The rows of a group lie close to one hidden flat surface of 12 dimensions, which may be shifted away from zero. Surfaces can cross.
Some rows, each with its group after it:
[-0.22  2.81  2.01 -0.08  0.08 -1.10  0.58  1.28  1.59 -0.40 -2.83 -1.15
 -0.63 -0.67  1.83]
E
[-0.35 -1.12  2.06 -1.64  0.06  1.07  0.22  1.86  2.92 -0.26 -1.96 -1.44
 -2.25 -1.47 -0.32]
W
[ 2.02  0.65 -1.36  1.04 -0.62  0.62 -2.10  0.13  2.58  1.96  3.26 -1.39
  0.35 -0.36  0.94]
W
[-0.26 -1.10 -0.66  2.52  0.03  1.35  0.31 -1.46 -1.68 -0.69 -1.53  1.23
  0.14  2.98 -1.24]
Q
[-0.86  1.56  0.69 -0.35  1.19 -0.88 -0.37  0.96  1.66  1.01 -1.53  0.96
 -0.80 -1.60  1.63]
E
[-0.41 -0.51 -2.00 -1.19 -1.75 -0.23 -0.10 -0.24  4.63  1.47  1.75 -1.25
 -1.57  0.45 -1.02]
C
[ 0.70 -0.13  1.45  0.30 -0.62 -0.51  0.31  1.16  0.63  0.54  0.96 -1.11
 -0.10 -0.86 -0.84]
E
[ 1.19 -0.07  2.05 -1.53 -1.61  0.51 -1.82 -2.14  0.24  0.58  2.96 -2.93
  2.45  0.96  0.22]
E
[-0.30 -1.45  1.79 -1.23  0.84  1.67 -2.35  1.71 -0.75 -2.93  2.57 -0.22
 -0.44  1.06  0.01]
Q
[-0.51 -0.51 -0.63  0.41  2.49  0.55  1.41  0.01  0.18  0.51 -0.25  0.28
  0.15  0.33 -0.26]
C
[-1.09 -2.65  0.92  2.10  1.87  2.54  0.95 -0.40  0.51  0.01  0.32  1.69
 -1.80 -0.64 -0.99]
Q
[-1.50 -1.60  2.39 -3.34 -2.20 -0.60 -0.70 -0.97  0.75  2.92  0.46  0.68
  1.39  0.29 -1.27]
E
[-0.11 -2.66 -2.75  1.14  2.39 -1.75 -1.17 -2.83 -1.05 -1.26 -0.30 -0.44
  0.20  0.42  1.59]
W
[ 0.12 -0.79 -0.70 -0.37 -0.08 -0.17 -0.13 -1.22 -1.81  0.21  2.66  1.01
  0.59 -2.68  0.06]
W
[ 0.63  1.26 -0.04  1.19 -0.74  0.80 -0.24 -1.01 -0.79 -0.48  0.64  2.88
 -1.43 -1.35  1.87]
W
[-0.74  0.55  0.69  1.38  1.08  0.18  0.25  1.94  1.24 -0.42  0.10 -1.55
  0.56  1.96 -0.92]
C
[-0.38  0.77  0.92 -0.22  3.08  1.06  1.27  3.97 -2.10  0.10  1.14  4.09
 -0.36 -0.73 -1.17]
C
[ 0.68  3.02  2.51  0.11  0.72 -2.75 -0.31  1.00 -2.83 -1.81  2.41 -1.94
  1.77 -1.36 -1.20]
W
[-0.63 -1.80 -0.32  0.88  0.97 -0.14  3.48 -0.41 -1.51  0.17  0.88 -0.52
  0.06 -1.53 -1.41]
Q
[ 1.29 -1.34 -1.53 -2.05 -0.34 -0.01 -1.95  0.92 -0.11  1.64 -1.62 -0.43
  1.06  1.75 -2.58]
E
[-0.60  0.13 -0.09  1.03  0.29  0.37  3.14 -0.34  0.04  2.41 -0.72  2.02
 -0.36 -2.17  3.82]
C
[-1.87  1.71 -0.31 -0.68  2.27 -2.34 -0.76  2.38  1.60  0.65  0.20  2.72
 -1.22  0.11 -3.79]
C
[ 0.05 -0.32  0.74  1.49 -1.49  1.54  0.58 -0.61  0.22  0.04 -0.40  0.31
 -0.58  1.97 -0.60]
W
[-0.82  1.92  2.01  2.03  1.22  0.94  2.81  1.69 -1.58 -2.60  0.97 -0.29
 -0.02  0.42  0.01]
E
[-0.35  1.54 -1.80 -2.12 -1.43 -4.54  0.61 -1.50 -1.87  0.19 -0.70 -3.18
  3.71  0.34  1.21]
W
[ 1.74 -0.39 -0.66 -0.97  1.74 -3.27 -1.32  1.81  1.24  0.58  0.72  1.36
 -2.08 -1.22  0.11]
C
[ 0.02 -1.48 -0.14 -3.49 -1.73 -0.94  0.47  0.62 -1.65 -0.10 -1.41 -2.55
  2.04 -0.37  0.45]
E
[-0.17 -1.08 -1.45  0.19 -0.61  0.44 -2.42  0.15 -1.25  0.92 -0.68  3.32
 -0.61 -1.25  1.25]
C
[ 0.01  0.35  0.73 -0.43  1.98 -0.57  1.38  0.32 -0.82 -0.03  0.14 -2.36
  1.88 -0.83  0.70]
C
[ 1.79 -0.23  0.60 -1.15  3.03  0.31  0.12  0.23 -3.92 -1.11  0.92  0.38
  1.37 -2.27  0.73]
C
[ 0.08 -0.27 -2.15 -1.70  2.19 -3.46 -1.41  1.99  1.15 -0.68  2.05 -0.81
 -0.58 -0.31 -3.45]
E
[-1.21 -0.77  0.21  1.09  2.26  1.50  0.68 -1.54  1.17  3.80  1.06 -3.39
  4.35  1.15 -1.78]
E
[ 1.80 -0.66  1.58  1.97  0.36 -0.88 -2.23  1.72  0.13  0.31  0.32  0.75
 -1.39 -1.04  0.28]
W
[-1.57  0.03  0.84 -1.78  1.61 -0.42  0.58  1.66  0.67  0.63 -0.89  0.79
  0.16 -0.19  0.89]
Q
[ 0.03  2.28  0.83 -1.02  0.15  0.10  2.89  0.26  1.40  0.37 -1.08 -1.31
  0.33  1.84 -1.25]
C
[-1.66 -0.03  0.12  0.49  1.81  1.40  1.49 -0.46  1.16  0.62 -0.37 -0.22
  0.20  0.05 -1.81]
E
[-2.56 -0.72  0.09  1.30 -1.73  0.56 -3.51 -1.10 -0.41 -1.42  3.67  2.25
 -0.18  1.42  1.12]
Q
[ 0.76 -3.87 -0.19  0.11 -1.04 -0.52 -1.11  0.54 -1.82 -0.71  0.93  0.94
 -1.24 -0.82 -0.78]
Q
[-1.17 -3.57 -0.16  0.60 -0.20  0.54 -1.64 -0.15  0.50 -0.37 -1.18 -1.06
 -0.31  0.42 -0.87]
C
[-2.11  1.49 -1.85 -3.00 -0.44  1.86  2.51  0.74  0.23  0.91  2.02 -0.80
  2.05  0.11 -1.63]
C
[-0.64 -0.60 -0.28  0.29  0.77 -0.24 -0.17  0.34 -0.43  0.81 -0.54 -0.55
  1.26 -0.30  1.94]
Q
[-0.03 -1.77  0.07 -0.17 -2.66 -0.68  0.07 -1.93 -0.77 -0.32 -1.76 -0.07
 -0.19  0.79  1.41]
Q
[-2.58  2.48  1.11 -1.48  1.75  1.95  0.88 -0.12  2.32  1.06 -2.98 -1.20
  1.91  2.06 -0.16]
Q
[ 0.85  0.23 -0.79  1.11  3.75  3.25 -1.50  1.44 -1.22 -0.70 -0.61  2.09
  0.15  0.57  0.54]
W
[-1.08 -0.44  0.59 -0.51 -0.54  1.72 -0.69  0.35 -1.00  0.15 -1.93  0.86
  0.89  1.63  0.94]
Q
[ 0.06 -1.69  0.65 -0.57 -0.02 -0.61 -0.97 -0.02  3.20  3.58 -0.10 -0.05
 -0.65 -2.76 -0.55]
E
[-2.56  3.54 -0.32 -1.12  0.83  0.02  0.82 -0.58  1.38  1.23  3.61  2.58
  0.56 -0.58 -1.67]
E
[-1.83 -0.53  2.81  0.65 -0.59  0.57 -0.57  1.60 -0.09 -0.04  0.37  1.05
 -0.39 -0.77  2.49]
Q
[-1.81 -1.17 -1.88  1.59  0.09 -0.42  3.72 -0.04 -2.24  0.78 -0.27  1.26
  0.94 -0.24  0.75]
E
[-1.18  3.77 -2.26  0.09 -0.18  1.08  2.77 -0.20 -1.21  1.17 -0.04  3.21
  1.67  2.39  1.52]
C
[ 0.30 -1.56 -0.91  1.44  2.05  1.20 -0.95 -2.64  0.80  0.12  1.22 -1.18
  0.18 -1.38  0.02]
W
[-0.42  1.63  1.74  2.10  1.26  0.49  1.75 -4.64 -2.20 -1.43 -1.33 -0.56
  0.70 -3.54  3.01]
W
[ 0.52  1.62  0.16  1.61 -0.27 -0.05  0.99  0.92 -1.29  0.97 -1.96  3.45
 -0.43  0.59  2.85]
Q
[ 1.97  1.39  1.10  0.76 -2.76 -2.32 -1.76 -1.16  1.50 -2.56  1.17 -0.46
 -2.90  1.94 -1.21]
Q
[-0.94  0.69 -1.36 -2.21 -0.77 -1.96  0.28  1.51 -0.87  0.98  0.55 -1.28
  2.68  1.69 -2.40]
W
[ 0.08  0.24 -1.23 -0.27  0.41 -0.91 -0.96 -1.15  0.07 -0.84 -0.62  1.89
 -1.10 -0.21  0.07]
W

New rows, each followed by its group:
[-1.15 -2.72 -1.55  0.06 -0.32  4.43  1.27 -3.11 -1.41  1.43 -0.75  2.94
  0.61  0.81 -0.27]
E
[-1.85 -0.43 -2.89  2.16 -0.23  0.03  0.70 -1.82 -1.55  0.92  0.25  2.68
  0.62  1.43 -4.00]
Q
[-1.91 -1.41  0.43 -0.09 -0.81 -0.63 -0.92 -0.02 -1.73 -1.24  1.23  0.24
  0.21 -2.19 -0.57]
C
[-3.08 -4.65  4.00 -1.66  1.19  0.38  2.35  2.41 -1.31  1.29 -1.42 -1.53
  1.50 -1.18 -1.34]
E
[-0.90  1.03  0.92  0.01  0.74  1.40  0.63 -0.14  0.73  0.00 -0.55  1.01
  0.09  0.38  3.38]
Q
[ 0.96 -2.16 -0.98 -3.71 -0.44  0.22  0.04 -0.06 -0.90 -0.54 -1.20 -0.08
 -0.30  0.30 -0.23]
Q
[-1.27 -1.18 -1.81  0.77 -0.57 -1.48  0.18 -2.03 -0.80  1.27 -1.51 -2.30
  2.89  0.66  0.72]
Q
[ 1.07  3.75  2.24  2.47  2.12  2.50  2.55 -1.42  1.68  2.53 -4.41  2.86
 -1.20  0.30  0.97]
C
[-1.95 -0.13  0.98  3.00 -2.47 -1.14 -1.63 -1.10  0.92 -0.71 -1.10 -2.79
  0.59  0.94  1.45]
C
[-1.42  1.86 -0.07 -3.69  0.25  0.94 -2.88 -0.16 -1.83  0.40 -0.74  5.23
  1.47  2.25  1.98]
E
[ 1.08  2.45  0.81 -0.16  1.34 -0.59  1.71 -0.22  1.44 -0.70 -2.26 -1.03
 -0.71  1.99  1.35]
Q
[ 0.37  0.41  0.44 -0.69  1.32 -0.21  0.63  0.59  0.89  1.96 -0.14  0.99
 -0.57 -3.00  0.84]
C
[ 1.11  0.68 -0.18 -1.05 -1.41 -0.26 -1.73 -2.30  0.92  0.96 -1.48 -1.27
  1.23  1.06  1.79]
E
[-0.36  2.09  1.03 -0.35  1.90  0.30 -0.72  1.79 -0.14  0.20  0.77  0.42
  0.84 -0.46  0.42]
E
[-2.16  1.16 -1.46 -0.68  1.73 -1.55 -1.31  1.15 -0.40  0.29  1.43 -1.61
  2.88 -0.64 -0.79]
C
[ 2.00  0.77 -0.55 -3.08 -1.49 -0.47  1.12  0.78  1.20  1.31  0.18  0.48
 -1.05 -0.48  0.63]
C
[-0.12  0.76  1.37  0.25  0.54 -3.66 -1.13  1.18  0.75 -1.40 -1.70 -0.21
 -1.13  1.73  0.65]
E
[-1.58 -0.02  0.74  0.21 -1.79 -2.42 -1.82  1.49  1.89  1.24 -2.27 -1.66
  0.30 -0.19  0.15]
C
[-2.71 -1.36  2.61  1.16  0.92  2.01  0.64 -2.83 -0.01  1.07 -2.82  1.46
  1.30  1.77  2.33]
E
[-1.43  3.58  0.88 -1.71  0.60  0.15 -0.48 -1.41 -0.08 -0.90  1.88  0.24
  1.64  1.45  0.68]
E
[ 0.57  1.58  0.34  1.83  0.77  3.72  1.59 -0.13 -1.05 -3.68 -0.85  0.87
 -2.00  0.32  0.42]
E
[-0.87  0.21 -1.41 -0.51 -0.96  1.00  1.34 -1.75 -0.96  0.52 -0.46 -0.12
  1.49  1.02 -2.61]
Q
[-0.22  1.30 -0.25 -3.15 -2.07  0.65 -0.60 -0.69 -1.47 -1.64 -0.31 -0.22
  0.92  1.04 -3.45]
C
[-2.32 -1.46  0.87 -0.90 -1.36  0.76 -0.22 -2.29  2.16 -1.16  1.18 -0.03
 -1.57  0.58 -2.62]
Q
[-1.17  2.35 -1.28 -0.47 -2.04 -0.14  0.46  0.40 -1.26  1.82  2.70  0.53
  2.33 -1.46 -2.00]
Q
[-0.52 -2.39  0.20  1.03 -0.13  2.49 -0.71  0.68 -3.31  0.04 -0.95  0.61
  2.16  1.18  0.65]
Q
[-2.79  0.33  1.27  2.11  1.76  0.21  1.88 -3.01  5.74  2.03 -2.15  0.95
 -2.98 -0.86  0.59]
Q
[-0.86 -1.08 -0.69 -0.19  1.27 -1.71  0.91  0.65  1.39  0.40 -0.24  0.45
 -1.21  0.74 -1.06]
C
[ 0.06 -4.07 -1.63 -1.25 -1.70 -2.91  3.24 -3.46 -1.86 -2.27  1.02 -3.04
 -0.23  0.08 -2.95]
Q
[ 0.21 -0.55 -0.25  1.63 -0.19  0.17 -1.54 -2.90  1.56  2.27  2.95  1.68
  0.14  0.53  0.27]
E
[-0.51  2.32 -1.64 -0.84  1.48  1.19 -0.74 -1.00 -0.20 -1.49  3.09 -0.61
  1.92  1.51 -0.25]
Q
[-0.95  1.80  0.91  1.89  2.96 -2.10  1.18 -1.24  3.12  2.32 -2.11  0.35
 -0.60 -1.58  0.24]
C
[-1.63 -1.81 -0.18  1.31 -3.04  0.69  1.59 -4.22 -0.09  0.57 -0.43 -1.27
  0.59 -0.19 -0.21]
Q
[ 0.49  2.94  1.38 -0.84 -0.76  3.56 -1.89 -0.33  2.46  0.41  0.66 -1.70
  0.82  0.47 -1.55]
Q
[-2.07  1.09  1.35 -1.23  2.06 -0.47  1.90  2.91 -0.60 -0.32  1.45  0.65
  0.32 -0.84 -3.25]
C
[ 0.61 -0.98  0.39  0.46 -0.24  1.34  0.64  0.73 -1.06  1.06  1.73  0.02
  0.34 -1.96  0.76]
E
[ 0.30  0.06  1.84  1.27 -0.40  1.93  0.59 -0.13 -1.00 -0.23  1.07  0.52
 -0.02  0.00  0.93]
E
[ 0.89  0.30 -0.65 -0.87 -0.19 -0.45  1.43 -0.35  0.29  1.17 -0.81 -0.49
  0.07 -1.18  0.07]
Q
[ 1.30 -1.87  1.00  0.41  0.22  1.15 -2.34  1.50 -2.41 -2.59  0.76 -2.00
  0.74  1.38 -0.76]
C
[ 1.37 -2.61  0.59  0.09 -0.71  0.36 -2.33  1.26 -0.03  1.56 -3.45 -0.64
  0.65  1.89 -0.75]
W
[-1.67 -2.11  3.20  0.60 -0.96  0.43  2.77 -0.37 -1.30 -0.36 -2.37 -0.80
  0.10 -0.87 -0.52]
W
[-0.04  0.46 -1.71 -2.25 -0.40 -1.09 -0.02  0.05  0.40 -2.53  2.56  0.89
 -2.34 -1.18  0.30]
W
[-0.37  1.08 -0.80  2.49 -2.11 -0.34  2.01  0.13 -1.44  0.23  3.77 -0.84
  2.37  2.55  1.13]
W
[ 1.60  2.04 -1.16  0.14 -1.26  0.63  1.13 -1.71  1.71  0.10 -0.05 -0.97
 -0.25  2.80  1.03]
C
[-0.33 -1.08  0.99 -0.22  2.04 -1.75  2.16  0.65  1.11  0.46 -2.51 -2.74
  0.12 -0.24 -1.00]
Q
[-1.31 -0.53  1.27  1.13  0.14  0.67  1.04 -0.49  0.50  1.34 -1.33 -1.69
  1.33 -0.96  1.00]
Q
[-1.57 -4.27 -0.55  0.97 -2.10  0.78 -0.44 -4.58 -0.16 -1.21 -0.06  0.13
 -0.67  0.67  2.41]
Q
[ 1.88  1.11  2.03 -0.06  0.13  0.44 -2.73  0.68  0.37  2.34  0.47 -1.82
  2.74  0.12  2.50]
E
[ 0.35 -4.64 -0.22  1.77 -0.06 -0.12 -0.49  1.36  0.36  3.56  0.03  3.62
 -2.19 -1.41 -1.35]
E
[-2.00 -1.66 -0.99  0.18  0.60 -0.26 -2.45  0.14 -1.52 -2.30  0.45  2.93
 -0.46  3.94 -1.59]
Q
[ 1.70 -1.19  0.89 -0.65  1.29  1.62  0.65  0.03 -0.50  0.67 -2.97 -1.96
  1.11  0.14  1.40]
C
[ 2.12  2.99  0.90 -3.01 -1.72  1.61 -0.42  0.14  1.43  0.09  0.02 -1.14
 -0.21 -0.57  0.74]
Q
[-3.42 -3.65  2.51  0.76 -1.23  1.61  2.44 -0.89 -0.39 -0.07 -2.40  0.90
 -1.13  0.76 -3.04]
Q
